The groups are shells around one centre, one inside the other: the same stretched ball of 5 dimensions in 10 sizes.
Some rows, each with its group after it:
[ 14.7   2.2 -16.3 -12.7  -8.5 -13.1  12.2  -3.5  19.9   8.0 -24.6  11.0
 -27.1  -4.3  -9.7  24.9  15.8  -2.8  -5.3  15.9] => Q960
[ 19.6 -31.7  28.2 -19.9 -17.5   2.9   6.4  36.8  23.4  35.6 -14.5  33.7
   0.9  28.2   3.5  15.5 -17.3  -6.4 -18.4  22.3] => Q960
[ 18.6 -24.9   3.6  -2.6   2.4 -13.1   3.8  15.9  21.0  14.1 -16.4  16.4
  -4.6   6.7   2.3   5.4 -20.5  -6.2 -16.5  24.2] => Q953
[ 21.3 -21.1  14.1  -5.8  -5.5  -5.4   2.0  18.1  26.0  18.6 -19.3  23.0
   6.4  19.0   4.3  15.2 -15.5 -10.0 -20.4  33.0] => Q529
[  9.7 -19.4  -7.3 -20.3   3.6 -12.4  20.1  18.0 -13.2  23.9  -9.9  10.7
 -62.7  -4.2 -20.1   4.7  -4.0   4.0  -2.5  -9.0] => Q451
[ 19.0 -27.0  -2.8  -5.2   8.8 -14.5  12.0  18.7   9.2  16.7 -11.6  10.8
 -30.4   2.5  -5.2  -0.8 -17.7   1.6 -14.6  12.0] => Q953
[ 13.9 -30.1  12.9  -8.1   5.3  -9.6   5.0  23.4   0.8  22.5 -11.7  19.0
 -17.7  11.0  -4.3   2.1 -27.8  -8.4 -14.8  15.9] => Q529
[ 12.6 -31.1  -8.0  -9.7   8.5 -18.7  14.5  21.1   1.9  18.4  -8.7   9.8
 -42.8  -7.9  -8.8  -6.4 -20.1   4.3  -6.6  -1.7] => Q341
[ 11.6 -13.9  -6.6  -3.0   5.8 -17.5   3.8   3.0   8.5   7.4 -19.0  10.8
 -16.8  -4.1  -5.5   8.9 -13.5  -9.5  -9.0  18.6] => Q731
[ 14.9 -12.4   9.3 -22.6 -17.9  -1.8  10.7  18.4  16.6  26.1 -19.7  25.3
 -18.1  14.2  -6.5  24.5   3.7  -5.5  -9.3  15.2] => Q960
[  9.3 -22.8 -19.5  -5.1  24.3 -24.1  17.3   8.8 -21.5  10.8  -7.4  -1.8
 -67.8 -17.1 -20.4 -10.1 -17.7   3.6  -3.9  -8.2] => Q529
[  9.8  -3.8 -18.5 -17.0  -3.6 -15.5  16.5   1.4   4.1  12.1 -19.1   8.6
 -47.4 -10.8 -16.3  16.7  11.0   0.7  -0.1   1.0] => Q953
[ 18.9 -10.9   5.6  -6.0  -9.3  -7.8   1.2   7.7  30.4  12.3 -24.0  20.9
   8.2  12.5   3.3  22.0  -5.5 -11.7 -16.1  34.1] => Q10
[  6.7 -15.8   1.1 -21.6 -11.0  -9.8  10.0  15.2   4.6  22.4 -17.0  20.6
 -29.0  -0.2 -10.5  15.6  -4.1  -6.0  -1.4   3.7] => Q222
[  9.1  -0.6  -6.7 -20.2 -19.7  -9.7   8.2   2.1  21.8  14.1 -25.7  20.0
 -15.8  -1.6  -7.4  29.4  13.1  -7.9  -1.2  14.4] => Q222
[  2.6  -3.2 -33.8  -6.9  16.5 -28.5  14.7 -10.9 -16.2  -0.3 -16.5  -4.6
 -64.2 -29.8 -23.2   3.6   0.4  -1.4   5.4  -7.1] => Q341
[  7.6 -11.3  -0.9 -17.8 -12.5 -11.1   6.4   9.3  13.0  17.2 -20.8  20.3
 -16.9  -1.0  -6.9  19.5  -2.0  -8.8  -2.3  11.3] => Q979
[ 21.4 -16.3  10.3  -8.4 -15.1  -5.4   1.6  15.0  40.0  16.8 -23.3  25.3
  15.5  16.6   8.0  21.7  -7.0  -9.2 -17.9  35.2] => Q68
[ 14.3 -16.2  -7.4 -11.9   8.0 -13.0  16.2  12.2  -6.1  17.6 -12.8   8.5
 -49.9  -0.5 -15.8   6.1  -5.2   1.0  -8.7   3.7] => Q960
[ 16.0 -12.2  -7.2 -20.2  -8.7  -8.8  18.5  14.5  11.7  21.3 -16.5  14.9
 -42.0   1.8 -12.0  16.2   8.4   4.3  -6.3   3.8] => Q960
[ 12.4 -15.3  -1.3 -10.8  -8.3 -12.9   4.7  10.0  21.6  13.8 -20.5  18.7
  -7.9   0.5  -1.4  15.1  -7.7  -7.8  -7.8  18.4] => Q731
[ 21.2 -18.6   5.2 -11.3  -7.8  -6.5   9.4  18.2  25.0  20.1 -18.1  20.2
 -11.1  13.1  -0.6  15.4  -5.3  -2.4 -16.0  22.4] => Q68
[ 17.2 -11.5  -6.3 -14.7  -8.4 -10.1  13.4  11.1  20.1  16.7 -19.2  15.6
 -25.9   2.7  -6.6  17.3   4.7   0.2  -9.0  13.3] => Q731
[ 17.0 -20.9   3.4 -16.6  -3.7  -7.0  14.6  21.5   7.6  24.7 -13.6  17.6
 -34.1   9.0  -9.0  10.6  -5.6   0.8 -11.4   8.6] => Q10
[  8.3 -16.8  -7.3 -12.4  -1.5 -16.5   8.7   9.5   6.7  14.1 -16.9  13.7
 -27.9  -7.2  -8.5   8.8  -9.1  -4.9  -3.2   6.5] => Q68
[ 18.5 -44.5  16.1  -7.6   8.1  -9.7   8.8  36.7   5.1  28.5  -5.7  19.8
 -21.2  13.3  -0.6  -8.8 -37.2  -0.8 -18.4  11.2] => Q341
[ 18.9 -21.8  19.1 -16.1 -16.3  -0.6   5.0  24.8  26.3  26.9 -18.9  29.2
   3.0  22.0   2.7  20.1  -9.8  -8.4 -16.7  26.4] => Q68
[ 13.5 -23.7  -9.7  -7.6   3.4 -18.6  10.8  13.7  12.7  13.3 -14.0  11.0
 -28.5  -7.6  -5.0   1.2 -14.0   0.6  -7.2   7.2] => Q222
[ 11.7 -33.5  -4.7  -6.6  18.1 -18.8  13.6  21.3 -12.5  18.7  -5.8   7.1
 -50.0  -5.9 -12.6 -11.2 -27.8   1.8  -8.8  -2.4] => Q10
[  4.6 -20.3 -18.5 -18.3   8.1 -20.3  20.5  13.0 -16.9  18.1  -9.0   5.3
 -70.7 -18.4 -22.1  -1.8  -6.6   5.6   3.8 -17.5] => Q979
[  7.4 -20.1  -7.9 -17.1   8.8 -15.0  17.8  15.3 -19.5  21.2  -9.3   8.7
 -62.9  -6.9 -21.0   1.6  -9.5   1.1  -1.9  -9.0] => Q10
[ 17.6 -28.1   6.1 -17.4 -10.4  -7.6  12.7  27.7  21.2  26.7 -13.5  22.3
 -20.4   8.9  -1.7   8.6 -10.4   1.8 -11.3   9.8] => Q529
[  4.4 -11.4 -10.2 -18.4   2.9 -15.1  14.5   7.5 -15.0  17.4 -14.3   9.9
 -54.9  -9.4 -20.6   9.8  -2.3  -3.3   1.3  -5.4] => Q451
[ 13.5 -31.2  -0.6  -4.8  12.8 -16.8   9.0  19.6  -1.4  17.1  -9.5  11.0
 -32.0  -1.3  -7.0  -5.8 -27.3  -2.4 -11.4   7.5] => Q731
[ 15.4  -2.5  -0.5 -11.3 -13.9  -8.0   3.7   1.9  27.6  11.3 -26.5  19.8
  -0.5   7.5  -1.6  28.2   6.0 -11.1 -10.5  28.7] => Q451
[  5.5 -27.7 -12.7 -11.0  16.1 -21.9  15.3  15.4 -19.1  16.7  -7.0   5.1
 -60.6 -15.6 -18.0  -9.0 -21.2   1.8  -0.8 -11.3] => Q341
[ 12.7  -6.2 -14.8  -5.3  -2.3 -18.5   5.7  -2.7  21.2   3.8 -23.2  10.3
 -14.3  -8.6  -4.1  15.9  -0.4  -6.8  -6.1  19.2] => Q10
[ 18.7 -13.8  15.1  -9.9 -18.8  -3.5  -2.1  13.5  39.0  17.2 -25.5  28.9
  23.7  19.0   8.5  26.3  -7.4 -14.7 -17.0  38.4] => Q451
[  1.5  -1.0 -31.6 -13.0  11.1 -25.0  17.1  -8.7 -18.6   4.2 -16.8  -1.9
 -69.3 -27.3 -25.9   7.9   6.3  -0.6   7.4 -10.7] => Q979
[ 11.8 -29.9   3.1  -8.9  13.3 -13.8  11.1  21.4 -12.4  21.3  -8.2  11.7
 -42.1   1.8 -12.3  -4.0 -25.4  -2.8 -10.7   3.4] => Q451
[  8.2 -28.4 -10.8 -13.4  15.0 -19.1  18.7  19.2 -19.2  20.3  -5.8   5.8
 -66.2 -11.5 -19.4  -8.2 -18.1   4.9  -2.7 -12.7] => Q731
[  8.8 -23.1 -20.0 -17.7  11.8 -19.9  25.0  16.6 -17.6  20.0  -6.3   2.8
 -79.8 -16.6 -23.2  -5.6  -5.7  11.1   0.9 -19.8] => Q979
[ 15.3 -15.4 -14.3 -15.5  -3.0 -14.7  18.5  12.5  12.9  16.8 -15.2  10.6
 -43.9  -6.2 -10.9   9.3   3.5   6.4  -5.1   1.5] => Q529
[  7.3 -17.6 -26.7 -15.1  11.0 -23.4  22.8   8.8 -12.4  13.5  -9.6   0.6
 -74.7 -22.8 -22.0  -3.0  -2.1   9.5   3.3 -17.4] => Q222
[ 13.0  -5.4 -17.9  -2.4   1.3 -20.4   5.5  -5.5  20.4   1.0 -23.3   7.8
 -15.5 -10.7  -4.3  14.2  -1.0  -6.7  -6.7  20.1] => Q979
[ 14.9 -20.5  14.4 -13.5 -13.5  -5.2   1.9  19.5  23.9  21.9 -19.8  26.9
   4.8  14.5   2.5  18.0 -13.2 -11.3 -13.1  25.2] => Q953
[  5.5  -6.9 -14.0 -20.8   0.6 -14.3  17.8   5.4 -13.6  17.2 -15.5   8.9
 -60.9 -10.1 -22.7  13.3   6.0  -0.7   2.2  -7.0] => Q222
[ 21.9 -34.0  11.7 -15.8  -8.4  -5.2  13.4  34.2  23.6  30.0 -11.1  23.6
 -17.9  15.5   0.8   5.3 -15.3   3.8 -16.4  12.7] => Q341
[  8.2 -29.0  -3.1 -13.4   8.8 -16.3  13.5  20.8 -11.0  21.4  -8.3  11.7
 -48.0  -5.8 -13.8  -4.0 -21.0  -0.2  -4.6  -4.6] => Q68
[  6.7  -6.9 -13.7 -18.3  -6.7 -15.3  13.0   4.0   4.7  13.9 -19.3  12.5
 -39.2 -10.3 -14.1  16.6   5.6  -3.0   1.4   1.4] => Q953

New rows. What belongs after each?
[  8.8 -12.6 -26.3 -11.7  10.7 -23.0  19.5   3.3  -7.5   9.5 -13.0   0.6
 -64.5 -20.6 -19.6   1.5  -0.1   5.7   1.0  -8.8] => Q953
[ 11.8  -1.4 -19.3  -8.2  -1.4 -18.1   9.7  -5.3  14.4   4.2 -23.0   7.7
 -27.8 -10.6  -9.5  17.9   6.9  -4.4  -3.8  14.0] => Q953
[  8.7 -24.5 -14.9 -13.3   8.6 -20.3  17.4  15.3  -6.3  16.9  -9.4   6.8
 -56.1 -14.3 -15.2  -3.8 -12.5   4.9  -1.3  -9.0] => Q529
[  5.7 -27.2  -7.6 -16.1  14.1 -17.3  18.3  19.8 -26.1  22.6  -5.4   7.2
 -69.0  -9.9 -22.0  -6.5 -18.2   2.6  -1.3 -14.4] => Q979
[ 21.0 -34.1   7.0  -7.1   2.6 -10.6  10.1  27.8  18.0  22.5 -10.8  17.8
 -17.2  10.2   0.7  -0.7 -23.0   1.1 -17.6  15.8] => Q68
[ 10.8  -7.1 -10.5  -4.5  -1.3 -17.8   2.6  -2.5  17.4   4.3 -23.2  12.0
  -9.7  -6.7  -3.7  15.8  -5.1 -10.8  -6.4  21.4] => Q451
[ 21.3 -33.9  16.2 -18.8 -13.0  -2.4  12.7  36.5  24.9  33.0 -11.7  27.3
 -14.1  18.8   1.4   8.6 -14.3   2.4 -16.2  13.6] => Q960
[ 14.8 -14.3 -13.7  -0.1  11.0 -20.2   7.5   1.8   9.1   4.7 -17.6   5.6
 -25.5  -7.5  -6.5   4.8 -11.6  -4.4 -10.3  16.6] => Q10
[ 10.2 -24.9  -6.9  -5.2  11.9 -19.5   8.7  12.5  -2.5  12.9 -11.9   8.9
 -34.3  -7.6  -9.1  -2.6 -22.1  -3.7  -7.3   5.9] => Q68
[  4.7 -21.1 -21.9  -6.3  24.8 -26.2  16.3   5.8 -27.5   9.5  -7.7  -2.7
 -71.2 -22.2 -23.0 -10.3 -18.1   1.5   0.2 -12.2] => Q341
[ 20.1 -27.2  14.6 -16.2 -18.5  -3.7   6.6  28.4  36.2  26.8 -17.6  29.1
   4.3  17.1   6.4  15.5 -11.2  -3.3 -15.4  22.6] => Q960
[ 10.2 -15.7  10.5 -17.6  -9.7  -5.6   5.7  16.1   6.2  23.0 -18.2  23.4
 -15.9  10.4  -7.2  18.4  -8.4 -11.0  -8.4  15.3] => Q979
[ 19.4 -30.1  19.4  -8.6  -6.4  -5.0   2.1  26.7  23.3  24.2 -15.7  26.1
   5.6  19.6   5.2   9.6 -23.9  -9.0 -19.4  27.6] => Q953
[  7.3 -27.4  -2.7 -16.9  12.3 -14.3  17.7  21.8 -24.8  25.0  -5.8   9.6
 -65.2  -4.4 -21.0  -4.3 -17.9   1.5  -3.6 -11.2] => Q341
[ 15.2  -4.0 -12.6  -7.8  -3.0 -14.6   8.9  -1.0  18.6   7.2 -22.8  10.8
 -20.6  -3.2  -6.7  18.8   4.8  -4.9  -8.2  19.2] => Q731
[ 10.1 -13.3  -8.3  -9.2  10.8 -15.7  11.7   6.1 -11.5  13.1 -14.4   7.3
 -45.8  -4.5 -16.6   6.3  -9.0  -4.7  -6.5   5.4] => Q341
[ 15.6 -35.6  22.9 -16.6  -7.1  -3.0   6.7  35.2  10.3  32.6 -10.9  28.1
 -11.2  19.4  -0.7   5.9 -25.7  -6.1 -15.5  14.6] => Q979
[  7.0 -29.8   4.0 -12.8   9.4 -14.1   9.9  21.8 -15.1  22.8  -8.5  14.2
 -41.5  -1.0 -13.2  -2.8 -26.1  -5.2  -6.1  -0.6] => Q960
[  2.9  -4.2 -20.2 -16.1   0.1 -19.7  12.8  -2.3  -5.8   9.2 -18.9   7.3
 -48.6 -18.1 -18.7  13.5   4.3  -4.2   4.8  -3.0] => Q451
[ 14.1 -17.3  -1.5 -15.7  -0.3  -9.7  14.6  16.1   1.0  21.3 -14.0  14.3
 -39.9   3.8 -12.4  10.2  -4.5  -0.4  -8.6   5.9] => Q731
[  5.2 -13.7 -15.2  -9.0   9.2 -21.2  10.2   2.7  -8.3   9.2 -15.2   6.2
 -43.9 -15.1 -15.3   3.8 -10.3  -5.0  -0.5   0.7] => Q68
[ 16.7 -24.0  11.3 -11.6 -14.5  -7.7   2.2  20.9  33.2  20.3 -19.6  26.4
   9.3  11.7   6.5  14.9 -14.5  -8.3 -13.5  25.4] => Q960
[ 20.7 -24.6   8.1  -5.8  -5.8  -9.3   3.8  19.2  30.6  17.3 -18.1  21.2
   3.9  12.1   5.8  10.7 -16.4  -5.9 -17.7  27.8] => Q953
[ 20.9 -34.4  16.8  -9.9  -4.5  -5.7   6.6  31.2  22.3  26.5 -12.7  24.4
  -4.1  18.1   3.9   5.0 -24.1  -3.4 -19.3  21.5] => Q953
[ 19.4 -27.8  -0.9  -4.1   9.5 -14.1  11.0  19.3   9.0  16.9 -11.5  11.4
 -27.7   4.2  -4.5  -1.0 -19.7   0.4 -15.7  13.8] => Q731
[ 12.9 -27.7  -1.4 -18.5  -0.9 -11.6  17.1  25.3   1.4  26.0  -9.5  15.6
 -45.5   0.0 -11.5   2.1 -11.1   4.5  -6.2  -3.4] => Q953
[ 12.5  -5.7 -10.9  -4.7  -3.7 -16.9   3.2  -2.9  22.7   4.1 -24.4  12.6
  -7.0  -5.3  -2.5  18.2  -1.8  -9.8  -7.4  23.5] => Q10
[  5.1   0.6 -32.1 -10.2   7.2 -24.8  15.1 -10.4  -4.9   1.4 -19.7  -0.7
 -56.4 -25.3 -20.3  11.2   8.8  -0.7   4.7  -3.0] => Q451
[ 13.3   2.9 -14.9 -13.3 -13.7 -13.1   9.0  -4.3  27.0   6.9 -27.0  14.0
 -15.9  -4.8  -6.0  27.8  15.6  -5.5  -4.1  19.1] => Q979
[ 13.8 -14.6   6.8 -16.2  -6.1  -5.7   9.3  15.4   5.9  22.2 -17.6  20.0
 -23.7  10.8  -8.8  17.2  -4.8  -7.1 -10.5  14.8] => Q222
[  2.6  -1.2 -31.2 -10.1   8.5 -26.0  13.6 -10.3  -8.6   1.4 -19.0  -0.4
 -55.7 -27.1 -20.7   9.2   4.6  -2.7   6.1  -4.4] => Q222
[ 17.7 -25.5  -1.1  -3.7  10.4 -14.4   9.5  16.3   5.6  15.4 -12.3  10.9
 -27.6   3.2  -5.7   0.2 -19.7  -1.9 -14.8  14.4] => Q953
[ 14.2 -13.4 -11.7 -16.8  -3.9 -13.2  17.6  11.7   9.3  17.6 -15.9  11.7
 -43.5  -4.3 -12.1  11.7   4.1   4.0  -4.8   2.1] => Q953
[ 19.7 -17.9  13.3  -9.6 -19.2  -5.1  -0.9  16.6  43.7  17.7 -24.1  28.7
  23.6  16.8  10.5  22.8  -9.3 -11.6 -16.7  36.1] => Q222
[ 17.7  -5.7  -4.3  -6.9 -11.3 -11.4   3.4   1.9  34.5   8.0 -26.1  17.6
   3.2   4.1   2.0  23.8   2.6  -8.7 -11.8  30.3] => Q10
[ 17.6 -31.7   6.9 -10.4   8.6  -9.7  13.4  27.2  -2.5  25.4  -8.0  14.8
 -37.7   9.4  -8.8  -1.9 -22.0   0.7 -15.0   7.3] => Q529
[ 17.0  -6.7 -13.0  -5.4  -3.1 -15.8   7.8   0.2  25.3   5.9 -22.8  10.9
 -14.5  -3.4  -3.1  17.1   2.3  -4.1  -9.8  21.9] => Q10
[ 18.3 -30.9  -1.5  -5.1  12.4 -15.0  12.8  21.6   2.9  18.6  -9.0  10.2
 -35.8   2.2  -6.9  -4.9 -22.2   2.1 -14.5   8.4] => Q731
[ 13.6 -35.3  17.8 -18.8  -6.8  -5.1   9.4  34.6   7.1  32.6 -10.0  26.1
 -20.4  14.0  -3.5   4.4 -23.4  -3.4 -11.8   7.8] => Q222
[  5.3  -2.5 -15.7 -14.7   1.1 -16.6  11.9  -2.4  -6.7  10.0 -19.6   8.2
 -45.4 -11.6 -18.4  16.1   4.6  -6.1   1.1   2.5] => Q10
[ 13.3  -9.7 -20.9  -3.2   6.4 -21.9   9.9  -1.9  13.4   2.9 -19.3   4.5
 -29.8 -13.7  -7.8   7.9  -3.0  -1.8  -5.8  12.2] => Q451
[ 19.0 -34.6  13.9  -3.6   6.0 -10.0   3.9  26.1  12.3  21.2 -11.6  19.3
  -7.4  13.8   1.8  -0.7 -31.6  -6.5 -19.6  22.2] => Q451
[ 16.1 -24.1   3.9 -13.2   3.1  -8.9  13.3  21.6   0.8  23.3 -11.7  15.4
 -36.1   7.8  -9.9   5.5 -12.9  -0.7 -12.4   8.2] => Q68
[  8.3 -25.7   0.0 -13.7   3.0 -14.4  10.1  18.9  -3.5  20.8 -11.6  15.1
 -35.3  -2.9 -10.5   2.0 -18.6  -3.8  -5.1   1.8] => Q68
[  5.8 -14.4 -22.2  -9.3   8.8 -24.2  13.1   2.2  -3.9   7.6 -14.7   3.7
 -49.0 -21.0 -15.1   1.7  -7.4  -0.2   1.7  -3.8] => Q341
[ 18.4 -22.5   6.9  -3.6  -3.2 -11.1   1.2  15.0  27.2  14.2 -19.1  20.0
   5.8   9.6   5.2  10.6 -18.5  -9.2 -16.6  29.2] => Q731
[ 16.7  -4.8  -8.5 -10.1 -10.7 -12.0   7.8   2.2  29.4   9.5 -24.4  15.6
  -9.7   1.0  -2.3  22.9   6.9  -5.0  -9.3  23.0] => Q68
[ 13.1 -15.4   3.1 -15.9 -14.5  -8.8   6.3  14.3  24.0  18.9 -20.5  22.7
  -7.5   5.2  -1.2  18.7  -3.9  -6.9  -7.8  17.3] => Q731
[  9.9 -22.0 -16.7  -3.3  16.1 -23.9  11.4   7.3  -4.4   8.3 -11.8   3.2
 -44.0 -15.4 -11.9  -5.2 -18.2  -0.3  -4.9   1.5] => Q529
[  5.3  -9.6  -8.7 -13.8  -2.5 -16.0   7.6   3.3   1.5  12.0 -19.3  13.2
 -29.8  -8.6 -11.9  14.2  -4.2  -8.5  -0.6   6.9] => Q10
[ 15.8  -9.0 -13.6  -3.3   6.3 -17.1   9.4   0.4  11.3   6.0 -19.5   6.8
 -27.1  -4.7  -8.0  11.0  -3.1  -3.8 -10.1  17.3] => Q451
[ 18.7 -12.4   8.6  -8.9 -13.9  -6.1   1.0  11.0  33.9  15.1 -24.2  24.0
  11.9  14.3   5.0  23.5  -5.3 -11.6 -15.6  33.8] => Q953
[ 10.2  -4.1 -22.2 -15.4   2.4 -17.3  18.8   0.4  -2.3  11.0 -17.2   4.7
 -57.5 -13.2 -19.6  13.0  10.4   2.8  -0.2  -2.3] => Q451
[ 10.1 -10.3   1.2  -7.9  -1.1 -12.3   1.7   4.0   7.5  11.2 -21.3  16.3
 -10.6   2.5  -5.9  16.6 -10.2 -14.1  -8.7  21.7] => Q979
[  2.0  -3.0 -36.5 -11.9  13.5 -27.7  19.3  -8.6 -18.2   2.9 -15.3  -4.7
 -75.1 -31.6 -26.4   4.1   6.0   2.9   8.1 -14.3] => Q222
[  7.4  -9.4 -20.9 -11.7  11.4 -20.2  16.8   1.4 -14.2  10.2 -14.0   2.1
 -61.8 -15.8 -21.5   5.2  -0.9   0.5  -0.1  -5.0] => Q953
[ 19.1 -18.1  16.1 -11.3 -10.7  -2.6   3.1  18.7  23.1  21.9 -20.0  25.6
   3.3  20.6   1.7  19.8 -10.6 -10.8 -17.9  30.0] => Q979
